The rows are grouped in 4 different ways at once. Each group adds its own fixed numbers to the row, and there is some noise. The rows also spread widely along 16 directions, which tell nothing about the answers.
Some rows, each with its group in each grouping after it:
[ 15  25 -12  -8  10   1  -7  -8 -25  12   1 -22 -21 -11  51   2 -11   0
 -25  -4   2   5 -12  15 -35  10   5 -12 -41  13  -5 -11 -37 -46 -32 -15
  -5  11]	fug J_440 J_723 Funak
[-18  23 -17  -1 -40   1  -9 -18 -23   7 -22   7   4  -8  11  -6  -7 -20
 -24 -18  -4   8   7  -1  25   8  46 -36   9  19   5  28   0  12 -14 -11
 -18  12]	Fik J_880 J_723 vava
[-14 -37 -24   3 -35 -14 -21  10 -15  -8  16  30  23   2  -3 -13 -10 -59
 -31  15 -36 -24 -31 -18  -4 -19  19  -1 -53  28  -9   8 -38  -6 -12   0
  26  41]	Fik J_738 J_439 gek
[-16   4 -29  -4  -9 -31  -3  17  11  -6   7  20  -4 -16   5 -15  19 -20
  -1  19 -23  34  -8 -15 -31 -15  15   6  -7  30  12 -11 -15  -9 -40  17
 -29  17]	gike J_440 J_796 buler
[ 14   1  -5   2  16 -32 -37 -38  15  -8  23  11  16  26 -14 -28   1 -31
 -34  19 -57  -3 -10  10 -23 -22   2   0 -33  21  12  -5 -30  11 -47  -2
  33  40]	gike J_880 J_796 gek
[  5   7  -4  21  11  16 -13 -69  -7  10 -21  -4 -16 -17 -19  -6   9 -13
 -25  -1  10  11   3  19  18   5   4 -10   8   3   7  29  -7   8  16  -4
  18   5]	fug J_417 J_294 vava
[  2   9  25 -14  -9  10 -39   4 -28  -5 -29  23  14  13 -15   8 -31   4
  -1 -16   8   0   9 -15  67  17  45 -12  39  44  -2  -7  14  16   2  -2
  13   6]	Baru J_417 J_294 Funak
[ 13 -21  -3 -24 -15 -29 -18  22 -38   0 -18  28  18  -7  -7  14  -5 -12
 -16  30   9 -23 -19  -6  -3  15  30 -15  14  -1 -26 -25 -22 -31 -11   0
  14   1]	Baru J_462 J_439 buler
[-15 -11 -40  23   4  -6  -5 -23  32  -3 -13  25  34 -24 -26  -9  10  13
 -18  14  12  15  33 -27 -17   6  24  11  28   2   7  -2  22   8 -21   7
 -22  26]	Fik J_738 J_439 vava
[  7   7  -6 -13   3  20 -20  -8   9  -8  -3  23   3 -29   3  -9  12   0
 -20  15 -14  22  21 -20  21  17  30   6   7  33  10  -1 -14 -16 -16   1
  -5   8]	gike J_462 J_796 Funak
[  8  10   3  10  14  -2   3  19 -30 -34 -17  25  -8 -24  16  11  24  11
 -26  -2  -7   1 -25  17  -3  45  41  -7  -8  23  17   9 -21 -31  -3  46
  -2 -16]	Baru J_440 J_796 Funak
[ 34  24  26  -4  14  -4 -40  -9 -12 -15 -13   6  -1  21 -16 -12  -5  -6
 -29 -13 -39  41  -4  22  24  24  44   8  17  34  22   5 -23   2 -19  -2
  14   4]	Baru J_462 J_796 buler
[  5  34 -25  -4 -18 -27 -13  -5 -20  16 -20  -5  -8  28  17  14  -1 -18
 -13 -30 -31  54 -16  40   4  32  69  -9   6  25  -1  -9  -4  11 -54  -6
 -23  15]	fug J_440 J_439 Funak
[  4 -20 -10  -2   8 -17 -12 -59   5  22   5 -23 -13 -25  -5  -4 -11 -27
 -23  24   2  -2  -6  15 -34 -42 -23 -21 -20   4 -14  27 -35  -9 -17 -23
   4   7]	gike J_880 J_796 buler
[-22  22  16   5  16 -25   1  11   0  -7 -22  -3 -29  14   8  -4  15  -1
  32   4  36  -8 -14   0  -4 -11 -21 -26  18   9  -4  -1   7   7  25  37
   0  -1]	Baru J_417 J_723 buler
[ -8  17 -38  38 -11  -9  31 -31   3  19 -26  10  -7 -12  -6   1  36   3
 -20  -2  18  17   1  28   4  37  39 -19  32 -22  -2  18  23  30   0  22
 -17  -7]	Fik J_417 J_723 gek
[ 20  30   4 -23  37  -6 -24 -21 -21  17 -22  -7 -21  34  26  25   4  -3
   5   6 -10  -5 -21  36  10  29  20 -12  -9  23 -25 -46 -22 -26 -27   6
  36  14]	gike J_440 J_439 Funak
[-10  -7  34 -14  45  -8 -13   0  10 -13  13   4 -21  -6   7 -25 -19  -8
  -7  25  -4 -27 -16 -27  -5 -36 -28  -7  -5  26  18   8 -23 -10  -6  24
  -6   9]	gike J_880 J_294 vava
[  0 -14  -9  -3  -5  -1 -14  16 -20  -7 -20  14   9 -17  14  26   4  11
  10  15  34 -27   4 -11   0  15   3 -18  -8  22 -28 -15  -8 -32  30   0
  37  -1]	Baru J_440 J_723 vava
[ 20   4  23  -6  -1 -16 -30 -34 -28  31 -28   0  -5   0 -54  -3 -25 -20
 -13   7  17  51  -4   8  19 -16  13   5  62   1  -3   5 -15  -2   4 -35
 -15  -6]	fug J_440 J_723 buler
[ -2  44 -24  -4 -13 -27  14 -36 -19  40 -14 -17 -20  20  40  -4   6 -20
  -6  -3  -3  -1 -10  41 -13   6  16 -58  -2   0  -6  -5  -1  25 -38 -13
   0   3]	fug J_880 J_723 Funak
[  5  19  10  -9   7 -19  -9  11 -24   7 -15  13 -13   4  11  -5   7 -20
   6   4 -14  31 -21  18  -5   6  12  -4  -1  38  10 -21 -20 -15  -9   6
   7  -4]	fug J_880 J_439 buler
[-21 -18  -3  25   4 -24  19  -1 -31   1   2  16  -5  -9  23  -8 -20 -25
 -21  -7 -22 -34 -43  24  -5 -14  16 -23 -30  47   9  16 -11  16 -22  36
   8   3]	gike J_417 J_796 buler
[ -5   5 -24  -3 -15 -28 -14  -5  14   1 -15 -10  -3  13  19  26  16   0
   5  -5  15   1   7   8   6  12  36 -32   7   3 -26  14   8  21 -12   8
   0  16]	fug J_417 J_723 Funak
[  9  43  -5  13  -8  27   5  32  -9  -2 -17   3  -8  10  19 -21  -4  16
  -7 -24  14  18  24 -20  22  42  30   6  14  16   4 -13   8  -4  13  -3
 -18  -2]	Baru J_440 J_439 Funak
[ 16   0   8   8  39   1  -9  21  36 -21   2   3 -17  17  12  -4  27   7
   5  16  -6  -6   6 -10  13  18   5   6   0  25   0   4  -8   7  26  33
  26   9]	gike J_738 J_439 vava
[-10  11  20  25  48  15  18 -28  29  10  -9  -2 -31 -30  -4 -21  13  15
  10  13  21  30   7   7 -11  -9 -28   1  24  21  24  12   4   7  16  22
 -18 -22]	Baru J_880 J_796 Funak
[-11 -29 -16 -13 -15   0  10  17   4   8  19  -7  -5 -34  29 -13 -11 -19
 -19  34  18 -46   1 -45 -29 -33 -17 -30 -30  -1 -13  24 -22 -14   6  -9
  -8   3]	Baru J_440 J_439 vava
[-10  13  -8 -40 -20   4 -50  -1  17 -27 -24   3   3  -7   9  18  24  -4
  21   9  19   3  34 -33  23   1  14 -30   1  27 -15  11  -3 -17  12   0
  11  16]	Fik J_462 J_439 buler
[ -6  36  10 -26 -33 -27 -40  24 -19 -14 -27  26   8  21 -21  -8  19  -9
  21   8  27  16  14 -29  19  -6   5 -32  45  12   1  -2  12   6  26   2
   1   5]	Baru J_417 J_723 gek
[-22 -24 -34  31  26  -7  26  -6   1  17   5  18   2 -24  15  -7 -17  -8
 -20  24  -8 -13 -30   1 -40  -1   7  28 -33  13 -13 -50 -22 -33 -46  19
  -7  26]	Fik J_440 J_796 buler
[ 17  -5  18 -25  36 -13 -11 -41  -4  13  10   1 -10 -39  -4 -16   4  -3
 -40  45   0 -15 -11  -8 -24 -27 -11 -28  17  -5  21  30 -30 -17 -29   5
 -12 -12]	gike J_417 J_723 Funak
[ -9  23  -3  -9   2  34 -25 -34 -14 -11 -14  -4  15 -32  19 -25 -34  23
 -27   1  46 -34  44 -42 -15  -9 -24 -23 -14   4  -1   1  -3 -41  -8 -23
 -14  19]	Baru J_462 J_796 Funak
[-13  -7   3  23   0  14  -6  11  23   8   9   1   4  -8  -7 -36 -31  -2
  -1  -3   7  13  23 -41  11 -25  -4  19   5  34   6   3   6  19   8 -13
  -6  23]	Baru J_417 J_723 buler
[ -4  52 -21 -27  -8  -9 -35 -17  21 -22 -14 -18 -25   8  15  -6  34  -5
  15   3  13  21  29 -22  -7  -3  -3 -24  -4   6  -4   4  -9 -11  -5   2
  -9  23]	gike J_440 J_294 buler
[  1   1  16   5  15 -12 -14 -21 -32 -21  -7  20  27 -29 -30 -32 -38  15
 -46   4  23 -26   8 -36 -16 -14  -1  -9  27  -4  31  23  -3 -11 -20   3
 -38   0]	fug J_440 J_294 Funak
[  3  10 -20   1   1 -13 -16   8  -6   5  -1  -1  36   4  17  -5 -38  31
  -9   2  31 -27  35 -26 -33 -10  -9 -20   2  23 -11 -38  14 -14 -27 -30
   2  12]	Fik J_440 J_796 vava

New rows. What belongs after each?
[ 32   5   5 -17  14  31 -28 -20  18  21  -7 -14 -13 -42  -9   4  17  22
   2  28  44  42  40 -21  -6  -1 -21   2  25   8  -8   2 -16 -35  36 -38
  11 -16]	Baru J_417 J_723 Funak
[-22  22 -11 -22 -12  -1   5  10   3  32   1   9   8 -17  18 -34 -22  -2
  10  19  14   9  28 -43 -13 -29 -11 -21  24  35  17 -30  15   1 -32 -26
 -30   3]	Fik J_462 J_439 buler
[-20  37  -2   8   8  -3  -9  -1  20 -12 -10  21 -16  27  -2 -27  25 -16
   6  -1 -21  13   3 -17  37   9  26   3  18  20  14  -2  10  27  -4  34
  -2  32]	gike J_417 J_723 vava
[  7  -8  -6  13  24  -1 -32 -31  31  11  -8  -9   6  -9 -16   9 -14  14
   7   1  16  53  27   3 -19 -11  -7  28   5  32 -14 -23  -2 -15 -12 -28
   0  22]	fug J_880 J_796 Funak
[ -1   0  -5  13   8 -12   1 -75 -19  32 -16 -11   4 -12 -31 -16 -36 -17
 -51  11   6 -15  -7  14  -5 -20  14 -23  30 -24  -3  23  -9  13 -41 -18
 -25   2]	Fik J_440 J_796 buler
[  5  -9 -16  -2   5   3   1  59  28 -10  14  13   9 -26  37   0  16  28
   9   9   1  18  26 -30 -18  11  15   2  -4  55  15 -13  13  -6   1   9
   3  -7]	Baru J_417 J_439 vava
[ -5  47 -18 -29 -32 -19 -29   5 -12  -3 -30   6  15  20  11   1  -1   5
  -2 -12  17  10  24 -16   3  21  41 -33  28  -2 -12 -16  14  -1 -30 -13
 -26  18]	Baru J_880 J_439 Funak
[ 15  38  26  -9  39  11   1 -29 -23  11  -5  10 -21  -9  -2 -36  13 -14
 -24  26 -15   2 -22   8  -9   1 -15 -11   6   5  36  -2 -28 -19  -9  11
   4 -15]	Baru J_440 J_439 Funak
[ 26   3  22 -18   0 -11 -10  28  -8  18 -10  -8 -24  14   2   7   6 -13
  14  16  20  13  -8   5  13   2  -2 -25  28  17  -9   8 -15   9  39 -10
  13 -29]	Baru J_738 J_439 Funak
[-17   9  -4   8  11  -1   7 -11   7  24 -21  13 -24 -10  -8  -5  10 -17
   1  13   4  38 -14   3  17   3  24   2  39  13   9  -3  -3   6  -6  15
 -27   4]	Fik J_738 J_723 vava
[  7  36   5  -6  20  16   5 -18  -6  11 -25   5 -30  -8  23   2  35   1
   9  18   4  13   0  25  18  25   6 -29  12  27  12  -9  -2  -4   9  20
  22 -25]	Baru J_440 J_796 gek
[  6  -8  -7  54   4   1  36 -10 -42  34  -2  48  21 -34 -37 -42 -15   0
 -45   7  -4  20 -15   7  -3  15  15  27  35  17  31  -8   6   9   3   1
 -13 -14]	gike J_417 J_723 gek
[-12 -43 -32  50  19   3  20   0   0  -4   6  -3  11 -14  25  12 -39  19
 -29 -15  12 -46  -9   5 -20  19  22  13 -40  14 -27  -7   2  -5 -12  15
  13  26]	Baru J_440 J_294 vava
[ 20  16 -13  19  -1  22   7   1   7  11  17   5   2 -15 -10 -55 -17   0
 -50  15  -1  11  27 -42 -12   4   3  23   7 -10  11   1 -16  -8  -5 -23
 -33   9]	gike J_440 J_796 gek
[ -2  21  27  -8  -7   9 -18  -4 -20  -7 -34   9 -15  -2 -19  -5  -1 -11
  -1  -3  16  11   2 -13  51   8  27 -18  45  13   6  27  -3   7  25  10
 -10 -11]	Baru J_440 J_723 buler
[ -7 -20 -13   1  -5   4   8  11   5  19 -16  -2 -28 -12   7  14   2 -19
  -1  14  23  11 -17  -2   8  12  26   1  10  -7 -30   3 -18  -8  12  10
 -22   3]	Baru J_738 J_439 Funak
[ -1 -10  21  -8  31 -37 -17  10 -22   7  -6  -6   5   9  20  20 -45  16
   4 -11   1 -17 -17  15  -5 -18  14 -22   8  59  -3  -8   1   3 -35   7
   6   3]	gike J_440 J_723 buler
[ -3 -16 -10  34  30   3  31 -27 -12  26 -15  20  -3 -27 -10  -6 -10   8
 -20  20  14 -10 -10   9   3  19  15   7  28   0   2 -18   8   4  -6  14
  -3  -9]	fug J_440 J_294 vava
[-34   6 -43  28 -30  -7  26  -2 -29  13 -17   7  -3 -26  29 -10 -10  -7
 -17 -11  34  -7 -11   2 -35   8  10 -18 -21   0  -9   2   2 -16  -8   6
 -31  16]	Baru J_738 J_723 gek
[-12  27   8  17  27 -37   0 -27 -18  -6 -10   3  -8  30  -2 -19 -10  -3
 -17  -6   9 -32 -24  16 -20 -10  -9 -26   7  -4   5   0   0  13 -24  34
 -13  15]	gike J_417 J_796 Funak
[ 10 -15 -24  39 -28   6  -3  -7   4 -13  10  14  23 -17 -31 -41  -3 -12
 -53   4   7  -8  25 -38  -5  -4  11   7   1 -18   5  40  -9  15  20 -12
 -11  15]	fug J_417 J_796 vava
[ 14 -11 -20   6  16 -19 -14  15  15  -3  21  11  15   2   3 -14   8  -6
 -13  23 -26   9  -2 -11 -47  -4  -3  19 -30  23   3 -32 -23 -22 -23  -7
  24  24]	Baru J_440 J_439 vava
[ 23   1  20   9   8 -20 -29 -34 -38  -4 -31  -4  -4   3 -26  20 -17   2
 -26 -24   8  22 -23  48   9  22  33 -14  25  13  -2  24 -13   1   2  -2
   3 -11]	Baru J_880 J_294 Funak
[  6  25  -3 -13 -11 -19 -52 -26 -11   6 -17 -14   2  24 -10  -1 -27 -15
 -13 -19  -6  39   4  10  -5 -14  25  -3   5  21  -9 -10 -13  -6 -41 -27
  -7  35]	Baru J_417 J_796 buler
[  5 -36   0  16 -14  14 -21 -15  -2  -3 -10  -4  24 -40 -14  12 -19  16
  -6   5  54 -26  39 -25   7 -24 -21 -25   5  31 -18  37   4  -1  50 -24
  27 -16]	Fik J_417 J_796 buler
[-26  50 -20   5   2 -19 -15 -29  -4 -10 -35  -3 -19  19  11   1  30  -6
  23  -9  32  13  -5  14 -23   6 -17 -23  -5   2  -7 -17  -3 -18   4  19
  -6  26]	Fik J_738 J_723 Funak
[  1  34  13  20  24 -32  -1  -3 -32   2 -21  -6 -12  26  -6 -16 -34  11
 -16 -27  14  11 -27  24 -19   9  15   0  28   2  11 -18   7   4 -30  18
 -32   8]	Baru J_417 J_294 buler
[  3   8  12   4  10 -23  -3  19 -16 -21  -6  29   3  27   5  -7   5  -7
 -28   0 -25 -42 -27   0  39  30  56 -16  13   7   2  10  -7  25 -19  49
   9  13]	gike J_417 J_723 Funak
[ -3  10 -17  10  18 -30   6  -1   4  -9  20 -10 -21   7  38 -10  12 -17
 -20   2 -28 -13 -34  16 -41  -3   2 -11 -53  16   5   8 -35 -10 -34  26
   2  24]	gike J_440 J_723 Funak
[ -1  -3  34   6  32   4  12 -22  17  24  15  -9 -31   2   1 -43 -26 -33
 -17  24 -23  -5 -14  -8  16 -41 -13  -8   7  20  21  22 -21  32 -13   3
 -10  -2]	fug J_880 J_796 buler
[ -1   7 -27   7   2  14  -2 -62  33  32 -13 -12 -20 -20  -8  -7  30 -19
  -6  20   7  30  22   4   6  -6   7 -13  16  -9  -3  23   3  20   2 -11
   1   9]	fug J_417 J_439 vava
[ -7  -2  -2  43   5 -41  25  24  12   5   7  -7   2  29 -18 -32 -19   4
  -1 -11  21  -7  -2  -9 -29 -15 -13  -6  26  -6   5  16  20  50  12  11
 -28  -3]	Baru J_440 J_439 Funak
[  1 -12  27  -3   6 -18 -12 -27  -2  -8 -15  20  -3   0 -28  -3  17 -19
  -7  29   5 -29  -4   1  37 -14   2 -44  34   9   3  47  -1  36  30  26
  22 -22]	gike J_880 J_796 gek
[-17  31 -23 -10   7 -21 -20   3  18  -6 -19 -16 -31   6  24  16  24   2
  32  -3  23  42   8   2 -27  -7  -8  -8  -4  26 -14 -20  -3 -27  -4  11
 -22  18]	gike J_440 J_796 vava
[ 16 -25 -24   7  -8  12 -20  -4  30  24   5   9  22 -32 -19  -6  -2  13
   5  25  18  45  52 -25 -11  -7  -9  18  20  36 -11 -23   5  -7  17 -51
  19   3]	Baru J_462 J_796 vava
[  2  -5 -27  17  -4  -7  -5   4   4   2 -18  15  16 -19   1  18  -1  18
 -12 -12  -4  42  14  12   3  30  60   4  26  37   5  -7  18   7 -27   2
 -14   1]	Baru J_440 J_796 vava
[  1 -25 -18  48  21   2  13 -32   4  -5 -11  15  21 -51 -36 -21  -4  25
 -34   0  27  11  22  -6 -28  10  -1  27  20   0   9  20   5 -10  12   6
 -22   1]	gike J_462 J_439 buler
[ -5  -2   3 -29 -23  41 -27  -5 -16  25 -12  21  -7 -42  -6  -6 -10 -28
   8  23   8  37  17 -41  44 -12   7   4  12  51   1  -7 -20 -25  17 -37
   3  -2]	fug J_440 J_294 Funak
[ 11  32   8  -3 -26 -19  17   5 -26  39   1  -6 -18  44  14 -34 -26 -45
 -34 -13 -42   6 -29  24  26   9  53 -34  19   4   9  14 -12  54 -37 -14
 -19  -3]	Baru J_880 J_439 Funak
[ 12  -4 -37  -4 -27 -16  -1  27   2  11  -7 -20   8   4  28  16 -12  16
  -6   0  48 -31  29 -23 -13  14  19 -24   1 -14 -54  -8   8  -5   7 -19
  -6  12]	gike J_417 J_439 buler
[-11  -5   4  -6  12  10 -17 -57  26  23  20  -7  -2 -26 -13 -38 -18 -27
 -24  24 -15  11  13 -23  -6 -52 -23  -8  -4  23  23  30 -21  10 -24 -29
  -5  22]	Fik J_462 J_723 Funak
[ 12  38 -13 -18   6 -19  15  16  -9  10  19  10  -8 -19  40 -38  28  -2
 -17  30 -12  -1  -9  -6 -63  -6 -19 -33 -20  12  36 -14 -18 -18 -30   4
  -6 -15]	Baru J_417 J_439 Funak
[-16   3 -10  23  -4  -1   6 -42  14   9 -16 -38 -22  -9   3 -15 -24  -2
 -32 -18  42  -9  14  -5  -6 -16   9 -31  19 -31  -6  68   6  28   3  -1
 -52  13]	Baru J_738 J_723 vava
[-16  -7 -23  -6 -25 -15 -20   3   5  -7  -6  -3  27  -4  23   8 -38  13
 -14 -10  20 -25  28 -26 -10  -7  29 -29  -5  14 -26   2  15   4 -36 -15
 -19  26]	Baru J_880 J_796 Funak
[ 11 -55  -8  19  17 -31   2   5 -19   1 -10  -3  10 -37 -15  18 -34  15
 -34   8  45 -18 -17   0 -46  -5   7   6  11 -11 -26  18 -18 -32  -1   7
 -32  -4]	gike J_738 J_439 buler
[ -9 -35   7   8  17 -28 -15 -26  -5  31  -8   1   7   0 -38  -6 -51 -15
 -13  17  23  -2 -13 -11  -6 -40  -4  11  34   2 -22  -7 -10   4 -18 -16
 -20  27]	gike J_738 J_723 buler
[ -6  44   0  16  -5 -17  -4   2 -41 -11 -19  24 -11  14  -8 -25  11 -24
 -14 -18 -24  29 -29  16   6  21  26   8   1  25  22 -10 -20 -10  -8  22
  -9  12]	gike J_440 J_723 buler
[-28   2 -30  55   7 -38  27 -41   7  -4  -9 -13  -5   1   4 -10   3  -5
 -17 -20  -1 -10 -16  39 -40  -9   6 -26 -14   3   6  34  14  38 -26  35
 -15  11]	Baru J_440 J_796 buler
[ -2  -7  12  16  20  -6  -7 -20 -35  -2 -24  26  17  -5  -2   6 -16   4
  -7   7  13 -37 -10  12  18   6   8 -18   6  31  -4 -15   3   0  -1  20
  38  -2]	fug J_417 J_796 buler
[ 18  -1  -5  31  23  -2 -12 -28  -5  -7 -29  -4  -2   0  -7  24  -7  18
 -33 -23  -1  20  -9  44  14  45  63  12  15   7 -12   4  -1  -1 -23  21
   2   9]	Baru J_417 J_796 buler
[ -2  -5 -24   7 -37 -18  -4  20 -35  17   5   7   0 -12  22  -5  -6 -23
 -13  -1   4   9 -20   6 -32  -8   0 -14 -37  28  -8  -4 -21 -18   3 -19
  13   9]	Baru J_417 J_723 gek
[  2  13  -6  20 -21   8 -29  -2   0 -20   1  -1  22   9 -14 -29 -28   0
 -22 -24   3   7  33 -31   4  -6   8   2  -8  26   5  18  -1  11   5 -22
  -4  26]	Baru J_440 J_796 Funak
[ 23  26  26  14  47 -13   4 -22  30  13   1  -7 -14  20 -10 -23  22  20
  10  19  13  -6  25   5  11  -9 -29 -29  50  18  22  18  22  51  34   9
  30 -24]	gike J_417 J_723 vava
[  7 -11  -7  43  23 -10   9  -3  -1 -20   1  36  24 -27 -41 -35  -2  25
 -38   2   3  12  12 -14 -16  21  11  29  34   9  31   3   9   4   4  17
 -19   0]	gike J_462 J_294 vava
[ 15  21 -12  34 -18   3  34   5 -31   2   1   4 -17   2  31 -20  14 -19
 -43 -12 -25 -20 -26  32  10  34  36 -31 -24  15  14  29 -20  24   5  19
  17 -23]	Fik J_417 J_796 buler
[ -5  19   3 -13   3 -14 -17 -11 -14  -3 -34  17 -26  -3  -4  11  25 -24
  -5   8   0  38 -24  12  18  16  41 -10  30   6   8  10 -18 -11  -9  27
 -21   7]	fug J_738 J_723 vava
[ 44 -28  17   3   5  -5  -5  25  -8  20  19  -4  21 -10 -13 -26 -46   9
 -48  11   4  -3  14 -24 -14  -9  12  -3  32  13  13  21 -11  12   1 -39
 -10 -17]	Baru J_738 J_439 vava
[ 24 -34   4  -5  19 -25 -45 -47  16  18   5 -24 -10 -20 -31  17 -10 -11
 -17   9   0  58  -3  24 -28 -30  -9  15   1  25 -10  29 -34 -17  -3 -34
   5  14]	gike J_462 J_723 gek
[  2  17  16   7  16 -13  11 -22  -3  20   5 -20 -27   6  24 -14  -8 -11
 -16 -10 -15   6 -18  33  -3 -10   2 -40   1  34  26  38 -12  31 -13   3
  -2 -16]	Fik J_462 J_723 Funak
[ -5   4   0  25   2  10  -9 -55 -26  -8 -11  29  27 -38 -20 -30  -7  -4
 -31   1  -9 -12  14   1   0  -8  -6 -12  -9  41  28  20  -5  -2  -1  -1
  22   3]	gike J_880 J_796 buler
[-18  -7 -31  -8 -40  12 -24 -14 -17  22 -16   5  16 -15   2  -2 -36 -29
 -16  -2   9   9  11 -26   8 -11  28  -1 -10  24 -22  -9 -13 -18 -23 -35
 -15  36]	Fik J_738 J_439 buler
[ 11   9   2  16   0 -17  11  -5  -8   4  11   5   5  -7  16 -27   3  -3
 -18   7  -8 -11   7   8 -20 -12 -11 -42  -3  33  29  26  -1  30   5  -3
  17 -25]	fug J_880 J_796 vava
[  1  -5  20   0  30   2 -16 -30   2  17 -14 -35 -29  -3  -7  -7 -55   4
 -16  -3  45   1   5  -7  -1 -26 -14   5  22  -6 -26   8 -17 -19  -2 -15
 -39  14]	gike J_462 J_796 buler
[  4 -61   8  18  13 -17  16  22 -11  13   0  -3 -29 -30   4  22 -12 -22
 -20   8  10   7 -50  17  -6  -8  21   6  -4  12 -13  38 -30 -10  20  22
 -15 -15]	fug J_417 J_439 vava
[  0 -27 -16  60   3  19   5 -49  -5  10 -26 -10  -6 -34 -20  16  -1   8
 -25 -26  36  27   6  31   9  20  20  15   2   5 -15  45   3   4  40   0
   3   3]	fug J_417 J_723 gek
[  7 -19  32  14  60   1 -16 -34   5  14 -31 -21 -28   4 -11  30 -42  22
 -10 -13  29  19 -12  35  27  12  26  19  40  16 -24   1   0  -6  -4  14
 -19   5]	gike J_462 J_796 gek
[-34  10 -24   9  -5 -27   4 -10 -24   7 -16  10   1   4  19  -3 -32  -8
 -11 -18   4  -6 -23  13 -15   8  30 -10  -4  13  -7 -26   8  -1 -53  14
 -31  33]	Baru J_462 J_294 Funak
[ 20  -5  16  -1  33 -41 -29 -31   6  -6  -8  -9  -7  38 -37   4 -16  -3
 -27  11   6 -25 -17   8  10  -3  18  -8  37 -29 -22  11 -10  22 -19  18
  -4  20]	gike J_417 J_294 Funak
[ 16  23 -14  10  -4   2 -22  -6  17 -25 -13   2   1   6  -9  -6  36   8
  -7   8  14  13  29  -9  -2  22   6  -8   3  -2  -7   6  -4  -3  24   6
  18   4]	Baru J_440 J_796 gek
[-16  12 -16   4 -15 -26  25  -8 -35  21  12  20   5 -23  35 -30  -5 -22
 -30   7 -28 -17 -25  14 -31 -15   6 -43 -24  36  31  12  -8  10 -41   5
  -7  -4]	gike J_880 J_723 gek
[  4 -31   1   4  41 -15   4  -8  46  16  15 -14  -9  -6  -4  -9  -6   8
  -3  43  27 -27  11 -25 -29 -28 -31   0   7 -16 -24  -1  -4   3   7   4
  -4   9]	gike J_880 J_439 gek
[ 10  13  21   0   5  -1 -27   0 -28  -5 -24  18   9   2 -14   4 -10   6
  -4  -9  10  15   5  -6  31  15  24  -4  28  33   6   1  -4  -5   9  -3
   7  -2]	fug J_440 J_723 Funak
[  5  -5  -5  23   2  33  20 -31 -24  24   3  17   1 -47  -8 -34 -11 -17
 -49  19 -12  -7  -6 -11  10   3  12   3  -3  11  21  17 -27 -12  -2 -11
   1 -10]	Fik J_440 J_723 buler
[-29   0 -35 -14 -28   9 -13 -22  14  -9   4   2   3 -44  28 -19  15 -19
 -10  10   0   3  25 -31 -28 -26  -9 -32 -37  29  17  34  -8 -12 -10  -9
  -8  22]	Baru J_462 J_439 vava
